The same things were measured in two ways. Each way mixes the same 9 hidden numbers, adds some noise and spreads widely along 5 directions of its own, which tell nothing about the thing.
(in the rows, 128 means zero)
Some things both ways: the first way, then the second way.
[106 142 164 104 116 108 152 145 149  94  92 179 147 113 147 178 117 168
  84 104 141 127 119 153 111 148]
[136 109 126 127 105 104 129 133 113 120 102 121 115 116 136 144  89]

[110  77 122 104 149 131 143 149 123 143 113 116 121 127 139 121  94 144
 126 137 133 181 137 101 124  99]
[ 68  92 105 138 108 174 130 192 105 148 167  95  86 113 164 167  98]

[101 128 130 140 170 165 172 188 135 172 132 107 150 126 138 155 106 154
  99 141 117 158 166  71 126 174]
[ 43  72 176  95  61 144  99 108 136 157 194 129 164 120 204  99 119]

[122 106  96 120 152 126 113 139 100 158 105  87 129 119  90 143 105 113
 168 140 161 138 123 137 119 124]
[153 172 114 109 175 216  98 160 156 113 140  64 129 209  90 119 138]

[136 158 151 132 148 193 140 162 152 176 123 100  84 130  66 135  60 105
 118 123 168 140 176  80 177 121]
[176 137 108 149 167 103 130 158 152 124  81 127  97 125 110 160  97]

[153 208 136 155 103 126 108 140 106 142 156 116  95 132 122  89  90 113
 145 143 150 103 141 101 123 135]
[161 100 109 123 107  96 173 138 132 104  94 120 105  98 140 163 118]

[134 201 150 127 119  96 133 124  89 159 132 108 130 124  72 176 110 125
 114 128 142 101 133 134 142 201]
[100 136 135 124  86 224  83 126 159 111 163 138 147 182 124  83 156]

[109 177 172 121  96 134 162 144 150 107 131 153 110 149 112 153  61 145
  98 122 166 121 171 126 138 145]
[ 79 122 149  88  91 136 131 170  96 147 226  90 151 112 189 151 178]

[ 98  63 108  92 122  98 100 108 112 112 116 116 153 165 163 121 140 137
 154 134 124 123 106 156  88 102]
[141 171  98 117 128 130 146 142  84 106 177 106 115 128 146 156 186]

[135 133 130 134 124 165 167 173 121 196 140 115 143 148 159 105 124 156
 103 152 111 126 144 100 111 158]
[ 78  41 150 153 137 185 136 173 178 190 162 122 128 106 152 144 141]

[102 117 148 135 137 177 163 162 128 174 131 134 170 125 118 122 136 134
  96 145 131  99 157  88 139 173]
[168 155 171 110 136 181  77 135 164 140 161 154 152 128  88  74 150]

[116 115 135 136  87 155 157 149 134 140 161 170 166 175 239  72 158 149
 106 147  77 108 125 107  91 134]
[160 155 114 125 181 101 138 169 185 160 131 133 133  94 136 171 160]

[126 115 127 111 141 127  92 113 114 147 158  78 104 172 116  92 113 104
 150 139 127 130 139  76 144  93]
[124 112 118  85 117 157  84 231 104 140 180 121  59  99 128 127  62]

[116 166 145 117 135  99 101 115  88 135 144  90 116 132  76 125 101 103
 132 140 141 115 141  74 148 154]
[118 195  64 135  79 148 123 129 141  91 135 146 113 112 152 167 153]

[ 96 158 168 132 143 150 169 136 105 183 130 128 170 138 125 182 120 154
  74 131 136 107 177 114 150 209]
[120  60 207 137  68  93 145 123 106 138 162 163 154  72 182 125 140]

[132 113 138 108 118 132 135 164 157 139 117 113  56 113  82 116  43 124
 113 117 119 167 157  94 140 124]
[ 53  93  50 167  73 144 177 130 133 130 139 159  98 106 189 171 166]

[144 154 115 151 130 165 146 172 127 152 164 121 153 164 181  76 146 141
 144 164 146 123 125  83  99  96]
[128 110 195  96 175  89 125 180 104 189 172  37 155 106 144 169 106]

[152 143 120 112 131  92  71 120 122 133 112 104 103 129 140 138 139 131
 144 103 113 117  91 157 100 114]
[ 88 130 136 131 113 137 105 120 141 149 164 129 144 137 153 121 145]

[143 195 142 135  91  80 128 119  89 134 158 137 147 148 158 124 154 142
 120 138 112  91 105 138 101 171]
[105 103 160 111  71 168 104 131 119 125 176 140 139 138 141  87 139]

[118 180 146 152 141 151 135 147 125 154 144 114 152 135  97 158 125 129
 123 134 165  84 161 111 137 170]
[184 101 162 114 117  59 172  89  80 109  84 123 151  82 151 145 117]

[153 116  91 141 144 156 108 146 118 173 157  85 121 155 141  78 145  95
 173 150 113 139 109  90 121  89]
[177 197 107 146 134  96 115  70 105  85 107 157 124 158 111 108 154]

[174 180 104 150 141 130  77 152 102 164 130  79  77 103  98  82 100 105
 175 139 156 124 116 100 113 103]
[139 146  92 133 168 193 109 144 192 132 101  88 112 166  93 139 105]

[160  90  72 131 141 117 103 136  94 181 154  63  89 142 125  73 120  97
 186 154  96 170 109  99 116  91]
[ 58 110 131 141 111 180 135 163 111 156 194 107 131 158 166 134 158]

[146 138 116 135 120 143 121 144 123 155 160 109 138 175 172  86 154 133
 148 148 123 114 115 113  99 101]
[142 197 129 142 191  84 132 120 123 156 159  86 160 133 146 174 189]

Other things, the second way, with their names:
k775: [ 78 130 124 122 118 187 103 144 169 150 174 134 148 157 154 116 162]
k82: [197 197 142 117 217 110  98 121 175 142  93 101 168 201  62 103 150]
k944: [ 88 149  67 138 162 177 119 165 175 163 144 106 117 138 139 164 151]
k968: [160 173 126 106 123 106 127  96 103 104 105 130 141 133 136 118 108]
k554: [131 217 111 131 145 122  99 116 132 125 162 102 149 159 126 143 174]
k952: [155 101 161  52 106 120 120 161 118 118 137 113 134 137 125  94  95]
k523: [ 95  76 197  92  75 117 129 108  26 128 172  97 148  98 195 116  84]
k381: [162 101 134 145 103 116 159  89 121  92  76 183 148 131 152 111 147]
k149: [105 154  74 132  71 116 104  81 144 104 134 198 105 118 151 105 141]
k507: [137 150 146 174 127 124 167  66  82 109 110 131 187 138 170 152 191]
k357: [160 105 145 106  76 159 131 105 147  86 125 176 141 171 109  58 160]
k540: [144 179 129 112 142 119 122 136 119 143 177  79 136  87 130 173 159]
k351: [175 164  88 155 133 137 130 169 167  94  54  87  97 135  91 193  73]
k210: [170 151 135 153 141  71 133  76  90 108 127 121 119 128 121 132 148]
k166: [133 169  85 140 147 147 126 125 146 123  88 119 131 133 136 159 116]
k397: [127  56 118 196 117  76 179  60  62 138  83 184  96  96 139 119 116]
k155: [152 150 115 148 150 109 145 142 158 135 100 134 130 145 115 145 134]
k410: [160 130 109 164 107 145 130 116  90  88  77 139 105 153  94 122 108]
k643: [141 154 113 112 186 177 110 169 157 142 136 118 140 147 142 136 155]
k489: [151 134 153 129 115  95 136  89 148 114  99 123 151 157 128 116 116]
k152: [146 112 129 110  95 126 137 128  98  91 115 150 115 122 159 117  99]
k289: [154 138 143 148 190 140 119 151 193 158 102 100 159 149 110 152 141]
k129: [115 124 187 157 190  57 116 183 177 181 171  60 153 183 135 170 156]
k399: [139 216  84 170 158 177 128 112 150 120 139 102 131 132 122 178 177]
k747: [ 59  67 121 130  93 173 144 163 119 143 179  89 112 112 186 167 134]
k117: [118 169  99  99 169 141 104 185 183 151 159  69 122 134 146 178 133]
k480: [176 214 116 141 190  75 106 114 186 128 117 119 143 171 106 144 164]
k74: [207 171 147 130  91  21 146 107 110  84 115 167 120  74 133 144 140]
k493: [100 138 138 141 143 141 107 127 146 170 170 108 149 124 139 140 157]
k922: [131  83 167 135 140 140  99 199 157 157 151 127 100 132 119 121  95]
k415: [ 92 122  95 124 109 207  82 126 147 128 153 124  95 153 119 100 105]
k925: [ 90  89 139 139 136 179 117 159 134 172 205 110 111  98 150 139 153]
k25: [134  89 127 132 115 114 166 141 127 129 102 108 129 121 139 156 122]
k758: [112 103 103 103 132 231  77 156 154 141 138 109  98 135 103 103  87]
k191: [ 91 107 173  99 152 171  86 186 190 184 176  79 155 170 120 112 118]
k464: [157 112 117 130 132 162 124 158 166 115  89 124 106 151 104 123  95]
k699: [184 149 118 171 202  67 149 152 198 142  54 116 127 152  98 176 117]
k646: [168 146 163 160 135  30 145 136 122 129 123 143 135 104 147 165 137]
k847: [142 163  98 154 127  91 136  58 121 109 120 146 137 142 136 129 178]
k921: [ 94 105 101 112  65 140  95 134 196 126 138 120  87  98 134 140  72]
k207: [ 76  22 116 193 118 129 170 109 103 165 145 138  89  86 174 155 141]
k264: [102 164 102 121 151 107 121 141 150 149 147 122 134 182 141 130 152]
k203: [135 132 163 105 139  97 139 171 137 153 164  57 150 127 135 170 139]
k934: [112 148 128 145 153  64 116 166 162 152 139  91 125 166 133 170 127]
k391: [125 133 109 181 130  68 155 132 122 139 122 136 116  48 185 217 141]
k274: [185 207 107 127 158 137  99 149 206 112 101 133 135 132 104 150 143]
k134: [101  87 170 108 137 130 111 222 163 159 160  88 128 142 157 152  91]
k573: [199 183  98 166 174  89 146 119  87  98  74 116  99 144  95 156 115]
k657: [150 116 117 174 102 165 109 129 170  90 111 138  79 160  91 117 111]
k660: [ 57 136  90 155  93 212  81 123 180 142 137 182 125 156 149 100 129]
k147: [122 169 154  69 136 168  49 213 137 140 189 100 125 174 112  96  93]
k292: [133 177 163 134  60 162  77 127 155  86 154 149 136 182 112  85 118]
k801: [144 162 140 131 176 132 109 152 117 140 124  81 141 196  97 127 121]
k80: [ 92 105 177  85 157 204  99 214 182 187 179  57 174 151 140 140 131]
k193: [115 137 153 106  79 124  95 103  87 107 180 152 137 144 161  85 153]
k792: [153  80 172  81 131 175 108 137 122 130 111 106 152 133 123  90  91]
k514: [150 125 153 102 149 110 111 215 120 139 154  78  95 150 103 133  78]
k124: [ 79 178  26 156  58 156 132  47 141  79 103 183 113 139 168 135 153]
k302: [ 85  46 146 131  61 177 128 145  93 131 163 149 108 125 151  98 120]
k176: [131 158 156  68 184 223  64 207 135 154 155  80 164 205 104  88 114]
k940: [162 178 127  94 171 107 102 199 144 137 110  85 128 150 108 154  83]
k718: [ 93 141 108 144 115  99 161 107 115 127  91  95 146 124 187 189  98]
k251: [122 114 113 124  48 166  98  94 128  80 131 168  89 149 119  71  96]
k626: [105 110  99 184 120 100 178  41 148 127  93 113 135 126 164 170 146]
k257: [121 230 135 147 153 114 104 108 140 120 158 103 175 189 149 145 185]
k454: [127 102 180 121 127  68 150 184 127 144 167  99 149 134 167 162 153]
k939: [106  89 101 101 122 168 118 147 147 143  80 116 111 112 141 137  41]
k778: [123 136  76 104 123 189 102 189 191 132 126 158  98 128 122 121 114]
k321: [ 99 108  87 140  92 161 111 104 140 114 104 161 112 132 154 121 112]
k750: [130 208  51 175 165 109 103 106 184 123  83 134  95 151 119 166 108]
k100: [103 193 157 116 147 127  98 171 137 141 181  91 173 157 175 161 153]
k774: [ 93 183  44 200  97 129 150  49 144  96 100 191 137 142 176 160 206]
k913: [125 112 133 146 102 154 126 112 103 123 129 158 122 138 128  97 126]
k496: [139 141 116 119  99 204  74 145 138 107 151 138  79 133  90  88  82]
k261: [151 120 165 135 187 141  84 160 195 169 115 110 132 178  79 102  95]
k855: [156 155  81 172 116 137 125  95 144  97 123 153  94 115 108 144 169]
k504: [105 133 117 135 102 155 124 113 139 127 161 148 132 120 156 124 163]
k432: [134 122 150 101  89 163 110  77 129 111 143 143 156 134 131  77 140]
k721: [165 191 153 146 171  71 113  97 160 130 122  91 165 167 114 146 160]
k593: [ 52  91 137 175  59 148 122  83 144 136 146 192 148 145 179 102 151]
k642: [140  90 154  95  86 186  97 146 109 107 166 123  94 121 113  86  92]
k637: [169 196 109 183  83  77 124  40 139  81 107 197 122  91 131 136 162]
k868: [130 160  87 161  91 133 152  80 131  91 130 185 130 141 149 127 200]
k702: [135 123 137 138  90 209  89 142 132  97 149 125  84 172  90  82  91]
k186: [166 216 113 119 155  59  87 130 142 122 141 131 106 154 100 122 116]
k185: [ 99  96 112 126  35 192  87 121 160 100 145 195  95 136 123  68 111]
k851: [107 134 112 130 129 129 136 131 176 150 149 139 143 138 142 132 172]
k670: [120 115 132 117 126 178  74 137 132 127 147 133 110 140 133  95 102]
k491: [159 147 111 106 147 112 122 111 131 114 116 118 120 162 107 108 130]
k621: [134 175  62 149  84 114 105  84 154  89 106 210  97 102 153 127 138]
k211: [154 158 151 161 189  88 101 147 166 159 131  75 115 186  71 140 115]
k116: [108 139  95 154  70 152 113  78  99  90 121 183 106 117 162 114 122]
k216: [ 80 148 151 126  88 195  82 163 148 133 170 146 164 133 182 129 138]
k669: [158 158 160 157 132  39 162 103 119 127 117 119 169 127 145 167 167]
k44: [ 68  66  79 143  82 193 156 114 109 133 107 144 113 120 156 131 112]
k18: [163 204  96 161 167 145 155 116 184  98 105  98 150 160 143 183 181]
k54: [159 209 109 136 174  92 114 129 187 132  98 102 142 181  96 146 129]
k167: [150 177 112 138 148 125 126 120 159 117 126  84 123 164  98 145 132]
k201: [137 116 128 109 113 187 130 104 108 124 133 117 153  89 146 134 152]
k287: [136 129  89 167 150 104 163 135 143 131  74 113 115 110 151 196 115]
k109: [101 154 157 159 142  83 117 152 146 162 170 116 154 127 168 172 163]
k97: [167 151 118 162 121  62 161 126 129 108 123 123 115 124 115 170 167]
k826: [131 100 168  67 145 156  88 222 151 164 163  91 117 121 124 118  67]
k976: [126 143  93 114 117 216  84 139  91 110 134 133  81 114 126 110  64]
k790: [148  81 170 122  76  75 136 147 127 112 140 140 109 117 129 116 109]
k227: [149 160 180 150 152 147 137 172 151 134 180  51 162 176 104 160 187]
k577: [110 110 115 205 117 115 135 113 103 140 100 138  91 104 129 160  89]
k333: [122 193 164 131 163 110  77 130 200 164 129  92 180 178 111 137 122]
k56: [135 173 100 129  85 102 152  96 111  83 138 114 137 122 164 167 171]
k823: [156 181  81 144 214 126 140 158 178 160  63 100 145 117 124 198 119]
k13: [104 131  89 156 139 181 134 106 150 127 118 138 137 158 149 133 168]
k924: [109 159 149  99  96 168  72  85 108 123 155 137 146 149 134  71 103]
k900: [127 130 169 112  89 169  65 119 124 112 187 137 119 173 103  51 120]
k181: [150 129 115 163 129  64 191  90 119 129  96 132 139  92 159 178 156]
k184: [151 149 141 160 140 105 152  57 119 115 114 111 171 175 120 124 193]
k299: [130 140  43 177 100  84 185 119  92  86  66 202  91 115 176 168 142]
k627: [125 149 155  51 130 192  99 210 148 149 195  66 166 122 140 139 147]
k906: [126  58 155 110 105 224 122 200  71 109 160  81 101 117 146 139  96]
k437: [113  66 126 131 104 146 147 176 166 149 136 125 105  78 144 158 109]

Some of these things the first way, each followed by its name:
[137 165 161 104 130 119  85 137 161 126 110 101  62 119  72 155  80 121
 109  88 127 116 142 114 144 135]
k149
[147 178 135 158 130 152 157 136 120 174 144 127 127 126  98 163 113 116
 134 128 160 121 150 145 157 149]
k507
[108 124 143 108 149 133 141 163 124 167 127  92 163 143 102 151 143 161
  96 139 132 106 139  98 116 173]
k493
[105 113 150 105 131  76 114 108  96 114  91 156 155  95 150 155 137 173
 106 113 152 112 119 171 100 139]
k399
[163 201 132 146 106 145  88 123 114 136 137 137 102 133 151  78 119  86
 156 126 140 103 103 109 130  98]
k274
[ 97  75 130 113 121 119 177 127 123 160 170 116 142 170 126 144 129 115
 104 140  56 156 148  96 153 173]
k299
[140  97 103 110 138 111  94 141 141 153 128  75  71 134  94 130 102 107
 151 114  85 151 122 120 123 121]
k264
[ 97 102 124 133 162  99 161 151 106 131 125 143 163  95 163 160 131 162
 108 134 108 167 134 110 109 161]
k718
[142 115 100 140 114  97 146 166 112 141 165 118 138 125 151  82 155 140
 137 157  81 136 103  94  86 144]
k44
[ 73  97 168 102 141 102 165 141 106 126 100 157 178  97 136 163 119 190
  65 131 138 128 156 115 118 182]
k496
[171 192 135 131 103 100 106 123 121 149 151 107  81 144 114 129 117 110
 132 115 105 120 111 131 133 135]
k774
[114 130 129 115 171 170 135 147 122 187 110  74 103 137  75 170  63 101
 130 126 149 167 166  90 171 140]
k134
[155 166 127 101 114  81  93 124 108 139 127  99 103 153 147 126 132 132
 133 119 103 133  85 132 102 123]
k934
[139 116 126 137 154 171 113 163 146 168 111  99  75  96  84 113  68 113
 138 120 152 145 164  99 146 107]
k181
[133 118 140 105 134 145 113 147 159 128  82 141 112 124 150 148 104 159
 123 100 166 134 122 167 108  82]
k210
[121 137 118 138 112 122 162 137 104 153 182 127 182 193 202 110 173 138
 128 162  83 123 117 105 100 150]
k193
[ 85  69 133  84 153 131 130 131 147 119  90 125 137 132 107 179 108 119
 119 107 129 157 127 131 141 122]
k147
[117 171 146 159 138 148 159 134 110 172 169 110 128 145 102 151  93 114
 120 140 135 126 186  91 166 177]
k152
[113 151 143 117 139 122 148 151 110 153 114 125 172 133 143 166 142 165
  98 132 135 113 124 131 106 177]
k721
[129 164 140 117 120 108 122 121 119 135 132 133 168 173 184 162 170 155
 118 120 122 102 102 162  97 142]
k670
[ 99 102 130 112 153 153 160 168 129 155 132 105 153 139 100 130 115 133
 116 151 138 144 145  69 133 142]
k554
[138 124 131 135 127 125 128 152 162  94 103 187 118  90 190 131 128 151
 122  97 129 147 102 158  99  85]
k924
[102 125 162 104 125 112 144 131 137 120  83 168 149 105 136 194 116 161
  84  97 135 121 127 174 122 161]
k669
[121 122 108 106 148 127  92 110  95 175 114  70 121 163 114 154 114  99
 158 126 124 133 120 137 133 132]
k454
[139 113 113 125 133 127 123 163 127 142 120 122 108 100 133  99 115 123
 132 131 104 151 109  94 113 120]
k54
[161 151 136 117 116 134  81 127 135 147 111 114  84 143 156 104 107 145
 141 110 155 113 121 158 104  75]
k925
[100 178 175 110 124 103 143 175 121 101  97 163 145  92 170 127  95 194
  62 128 143 130 136  82  88 168]
k921
[128 137 110 124 129 107 113 150 102 140 145 104 171 152 160 101 178 148
 140 154 117  99  94 107  76 139]
k758
[155 149 133 120 117 123  80 125 144 123  98 136  76 116 143 125  93 123
 142  95 140 126 114 163 117  88]
k504
[116 175 151 123 120 129 125 144 128 125 135 119 124 157 136 133  98 142
 117 129 147 115 148 104 117 139]
k117
[125 134 159  94  86 101 134 148 172  84  97 177 107 127 153 148 105 168
  91  96 123 123 108 168  96 120]
k944
[118 168 151 156 142 128 141 142 124 145 157 119 123 111  82 153 105 128
 114 128 143 109 176  95 153 176]
k968
[187 212 130 147 112 123 111 136  78 175 131 117  77 109 145  77  83 122
 143 140 153 145 119 112 125 106]
k657
[104 105 141 114 114 127 155 165 137 144 123 134 137 128 137 131 113 155
  90 130  91 128 140 110 106 177]
k851
[146 166 139 117  89 119 126 141 109 133 135 146 143 160 194  75 146 155
 120 146 131 103  94 124  84 110]
k855
[123  84  94 121 148 140 135 154 119 175 127  91 146 146 135 133 141 123
 146 142 102 143 116 125 108 139]
k13
[133 144 145 116 129 105 105 129 122 145 150  99 108 145 127 113 123 137
 113 126 102 119 135  91 123 136]
k186
[148 126 122 127 146 164 141 169 156 162 119  96  83 113  43 142  75 102
 141 125 161 157 144 104 159 109]
k801
[123 205 173 136 115 112 133 138  90 164 151 108 127 128 101 127  98 155
  87 143 141  86 175  89 131 204]
k437
[110 211 167 115  94  76  90  96 111  85 123 137 138 138  81 178 117 124
 126 111 175  50 128 163 125 176]
k627
[148 227 181 138 100 126 138 118 109 147 172 140 141 179 176 115 139 152
  93 135 138  92 142 105 132 140]
k391
[131 131 154 110 111 156 125 145 179 101  98 183  98 129 190 123  99 129
 101  90 114 151 114 129 127  80]
k621
[ 99 130 136  96 174 118 113 135  91 137  72 104 137  76  55 167  88 116
 126 128 188 148 126  98 150 142]
k351
[129 132 127 141 177 182 128 188 169 147 110 102  85  85  60 140  68 108
 133 117 164 157 163  68 156 113]
k939
[144 166 142 108 109  79  87 119 108 123 106 129  96 104 124 134 114 128
 118 105 111 116  97 140 113 147]
k185
[147 139 126 127 111  93 101 123 111 144 131 122  99 109 125 116 124 124
 129 118  99 115 114 137 116 144]
k155
[147 169 135 128 155 114  99 115  83 162  96 111  74  64  69 146  62  91
 138 111 159 163 135 112 173 131]
k292
[167 158 117 135 121 148 103 158 145 155 138 100  86 142 124  97 114 116
 152 126 130 123 116 114 113  98]
k847
[112 159 144 139 119 126 176 166 109 157 150 121 152 128 101 134 108 148
  99 156 131 116 160  87 126 198]
k25
[128 148 128 152 119 170 171 153 134 169 143 144 145 142 141 148 120 110
 121 131 113 127 142 127 143 164]
k381
[128 132 132 142  96 131 167 155 139 116 159 185 176 149 214  95 180 145
 110 142  88 113  96 118  92 131]
k823
[156 113 116 109 150 110  53 111 135 147  83  89  58  90  66 156  98 101
 161  83 145 129 111 173 137  91]
k913
[164 136 121 130 108 173 136 152 143 157 121 156  99 149 213  75 110 123
 135 125 116 164 103 130 115  61]
k922
[127 131 123 108 173 105  72 129 101 161  90  64  87  88  54 160  85 114
 142 110 150 137 135 115 138 141]
k251
[108  76 108 124 126 167 150 165 137 150 145 123 132 148 155  74 118 101
 131 152  78 154 129  60 125 124]
k778
[163 158 119 130 115  86  85 138 133 103 126 130  60  93 134  99  97 114
 147 108 107 149  98 118 109  95]
k124
[ 76  84 142 108 148 135 146 143 132 130 106 140 166 130 147 164 123 151
  98 123 122 131 146 121 120 157]
k826
[132 119 113 118 167 137 111 128 115 170 112  84 108 125  89 160 102 101
 150 118 141 158 131 122 152 118]
k257
[157 171 127 125 118 112 100 148 130 139 110 115  90 112 117 130 106 127
 134 111 129 119 107 141 108 132]
k191
